The rows of a group lie close to one hidden flat surface of 6 dimensions, which passes through zero. Surfaces can cross.
(in the rows, 100 means zero)
Some rows, each with its group after it:
109 86 103 111 121 89 86 106 92 134 89 139 86 87 95 83 -> (2)
105 81 106 108 96 101 115 108 70 103 91 111 101 72 126 76 -> (0)
101 101 85 97 116 89 96 104 100 113 106 103 93 105 85 97 -> (3)
119 110 74 78 135 109 151 106 80 92 117 60 114 80 79 92 -> (3)
99 117 100 103 87 102 79 99 128 99 103 116 81 110 85 121 -> (0)
78 100 61 103 115 66 89 77 127 136 115 67 113 146 80 136 -> (0)
96 96 86 102 113 117 98 98 100 115 109 98 103 91 79 96 -> (2)
91 124 71 129 31 135 88 98 148 89 106 100 112 83 105 148 -> (2)
99 80 103 95 104 90 111 84 70 109 99 90 122 88 126 92 -> (0)
130 106 65 111 98 92 121 101 102 108 95 105 121 52 108 110 -> (3)
86 87 94 106 89 99 115 134 99 82 75 84 95 124 101 71 -> (3)
76 83 36 120 98 128 117 127 87 161 145 98 102 81 77 82 -> (1)
105 98 88 101 119 86 81 96 108 141 111 126 82 96 82 105 -> (3)
91 88 112 84 69 93 102 90 91 91 131 90 104 110 130 120 -> (1)
83 68 67 113 41 74 102 103 95 130 116 115 118 91 157 116 -> (1)
113 120 75 131 102 128 70 105 134 132 105 140 90 63 66 110 -> (1)
81 94 98 99 155 111 77 96 97 154 131 108 83 119 45 85 -> (3)
102 104 104 95 124 112 99 91 93 112 115 104 94 94 86 97 -> (2)
87 101 103 100 108 121 105 113 96 88 97 90 93 106 88 81 -> (1)
106 99 111 87 90 72 102 91 94 89 102 90 104 107 121 117 -> (1)
101 88 75 106 121 91 93 89 90 146 108 109 108 87 97 100 -> (3)
94 91 99 105 90 81 107 105 93 93 84 100 105 106 124 86 -> (2)
114 85 101 96 118 102 119 110 70 104 102 108 103 75 108 72 -> (0)
81 94 131 99 120 145 89 55 75 105 122 84 125 97 87 98 -> (0)
110 83 90 106 83 69 112 112 90 99 81 111 102 91 134 93 -> (0)
117 95 61 101 150 91 113 107 86 155 119 116 93 75 73 85 -> (2)
72 73 145 94 95 97 80 47 71 99 103 87 133 120 137 99 -> (2)
80 89 106 116 98 115 104 116 89 98 79 95 100 115 101 64 -> (1)
93 65 86 94 100 67 91 47 69 158 138 104 137 87 143 124 -> (1)
99 99 89 86 136 73 99 102 99 125 114 99 89 118 88 103 -> (3)
125 79 36 114 131 80 134 152 72 154 98 123 80 58 87 53 -> (0)
115 99 77 112 126 97 95 108 97 143 106 129 85 72 81 92 -> (2)

New rows. What belongs after each?
136 114 109 73 145 76 123 133 91 84 92 100 63 109 77 78 -> (2)
81 80 74 138 99 96 74 119 106 155 86 135 90 105 96 74 -> (3)
121 97 108 83 110 89 128 118 78 80 102 97 89 79 111 81 -> (0)
108 109 123 111 136 107 84 88 103 103 63 114 104 94 80 82 -> (1)
94 83 131 123 158 92 88 76 78 112 40 104 122 111 96 50 -> (1)
108 105 115 87 116 125 126 117 79 73 98 87 96 90 91 76 -> (0)
120 100 83 103 96 93 109 95 102 109 100 104 109 74 107 111 -> (3)
121 114 96 98 107 106 98 128 106 97 104 120 75 83 80 94 -> (0)
102 88 86 127 88 86 95 115 105 106 58 117 104 99 109 80 -> (1)
77 91 112 128 73 130 70 101 108 108 88 123 98 102 103 91 -> (3)
77 84 117 95 112 101 82 91 94 113 111 96 97 132 96 90 -> (3)
84 114 154 102 93 153 71 96 109 67 100 107 88 113 84 92 -> (1)
106 108 96 109 66 70 68 101 131 104 87 133 88 103 120 131 -> (0)
111 127 114 98 121 129 101 145 114 80 87 119 54 98 49 72 -> (2)
128 79 117 87 98 24 106 100 79 89 70 120 93 109 154 100 -> (2)
97 94 105 114 88 98 92 101 105 99 82 110 102 99 107 94 -> (1)
118 102 86 88 120 96 130 80 81 105 120 76 124 66 97 107 -> (3)
79 72 82 92 78 98 108 82 75 135 152 90 122 99 131 110 -> (1)
117 139 138 82 135 130 97 109 119 55 88 86 74 111 45 94 -> (1)
64 69 88 146 72 96 55 120 111 145 69 146 92 123 116 74 -> (3)
79 111 98 91 84 79 87 68 127 81 100 58 118 150 100 138 -> (0)
123 85 118 73 100 52 109 72 76 99 113 110 113 87 148 123 -> (0)
130 119 112 81 126 67 75 73 114 126 127 123 85 96 93 141 -> (3)
87 80 128 104 97 116 86 58 71 109 104 100 130 86 121 93 -> (0)
87 108 131 92 91 111 82 101 110 75 99 102 82 124 96 102 -> (3)
116 119 85 80 138 80 106 127 110 105 108 100 64 120 57 97 -> (3)
129 107 112 96 119 104 88 101 91 126 128 142 81 58 90 105 -> (0)
82 86 103 111 91 110 104 96 92 94 87 85 116 107 112 86 -> (0)
88 96 127 105 70 134 96 66 87 78 105 90 128 84 125 112 -> (3)
93 98 85 113 97 122 112 116 100 98 93 91 109 84 96 83 -> (3)
84 116 86 111 47 126 100 95 130 68 96 80 115 100 104 130 -> (2)
100 86 97 116 80 77 91 99 101 102 70 114 106 103 134 92 -> (1)
119 103 98 101 89 85 100 114 101 97 95 122 86 87 114 105 -> (0)
90 113 129 72 61 99 110 70 110 41 112 49 122 129 128 144 -> (2)
135 97 71 80 111 70 154 77 68 103 111 68 138 58 131 123 -> (3)
105 93 89 99 115 97 110 106 87 113 105 99 100 90 93 86 -> (0)
94 103 87 77 163 119 123 108 87 114 133 70 91 115 47 74 -> (3)
94 93 93 122 123 125 83 115 97 141 99 132 83 83 70 71 -> (2)
84 67 38 100 89 94 135 120 74 139 140 79 114 99 111 91 -> (1)
86 124 124 104 109 153 86 124 115 79 106 99 73 118 50 81 -> (3)
120 109 106 90 101 60 76 81 116 117 106 129 85 99 111 137 -> (3)
112 100 76 112 76 70 100 118 114 107 87 124 85 102 121 112 -> (0)
99 97 60 123 118 91 98 130 107 140 90 124 85 100 74 79 -> (3)
111 96 82 100 108 90 117 102 93 113 98 91 109 90 105 96 -> (3)
87 99 123 92 103 98 83 91 105 91 103 102 90 126 95 107 -> (3)
80 58 66 118 61 74 103 97 80 136 106 104 124 101 153 100 -> (1)
95 123 103 101 91 144 108 144 118 65 94 95 68 110 66 80 -> (1)
75 89 127 118 65 122 84 78 96 78 78 93 127 111 130 94 -> (0)
67 108 69 99 102 154 127 95 105 99 131 42 126 110 62 98 -> (2)
90 92 105 105 104 128 99 79 83 119 119 94 124 78 97 97 -> (3)
94 88 109 140 56 111 63 108 115 113 74 157 96 78 128 94 -> (0)
93 88 107 97 91 97 120 102 79 75 82 82 117 105 124 86 -> (0)
97 95 82 107 104 108 93 87 100 131 111 109 109 87 96 108 -> (2)
98 92 62 114 73 101 101 113 112 135 119 113 101 77 107 110 -> (1)
91 85 134 102 86 111 109 85 70 68 88 88 125 96 137 86 -> (0)
93 100 102 67 123 94 126 74 78 89 129 46 124 118 94 111 -> (2)
47 49 96 131 91 73 72 111 86 141 77 118 102 153 131 64 -> (3)
111 124 132 111 102 120 65 76 122 97 92 130 93 85 85 114 -> (1)
140 136 98 108 102 91 79 91 134 96 93 133 89 73 82 138 -> (1)
126 136 97 91 94 126 131 131 121 50 92 87 83 85 72 103 -> (3)
84 80 101 108 90 96 110 91 82 96 80 80 125 103 128 82 -> (0)
115 111 125 105 90 90 74 80 114 89 83 119 100 95 113 121 -> (1)
101 97 82 110 86 89 105 138 113 92 70 105 86 115 104 81 -> (3)
94 100 66 117 58 95 90 72 117 120 117 103 131 77 128 145 -> (2)
98 109 109 102 75 127 113 109 104 61 87 88 105 87 105 93 -> (3)
80 90 87 118 70 115 87 83 105 117 102 101 120 93 109 116 -> (2)
93 111 87 89 117 130 102 93 94 128 146 96 97 90 69 103 -> (1)
91 87 96 115 112 101 99 109 87 108 73 98 104 106 96 74 -> (1)
112 110 94 143 97 97 85 123 129 101 38 137 92 87 94 79 -> (1)
87 94 98 107 78 84 89 90 113 97 89 99 109 115 118 113 -> (0)
81 94 111 99 82 127 100 101 97 95 116 96 97 110 104 93 -> (1)
83 80 67 120 91 102 119 135 88 108 75 87 111 103 108 59 -> (3)
101 96 104 103 83 103 107 94 99 88 94 98 111 94 116 102 -> (3)
102 110 91 99 124 116 115 126 98 98 97 92 84 100 69 75 -> (2)
103 104 121 92 108 98 98 114 97 82 89 99 89 110 97 86 -> (2)
69 94 107 92 44 141 97 123 103 80 141 95 83 113 113 105 -> (1)
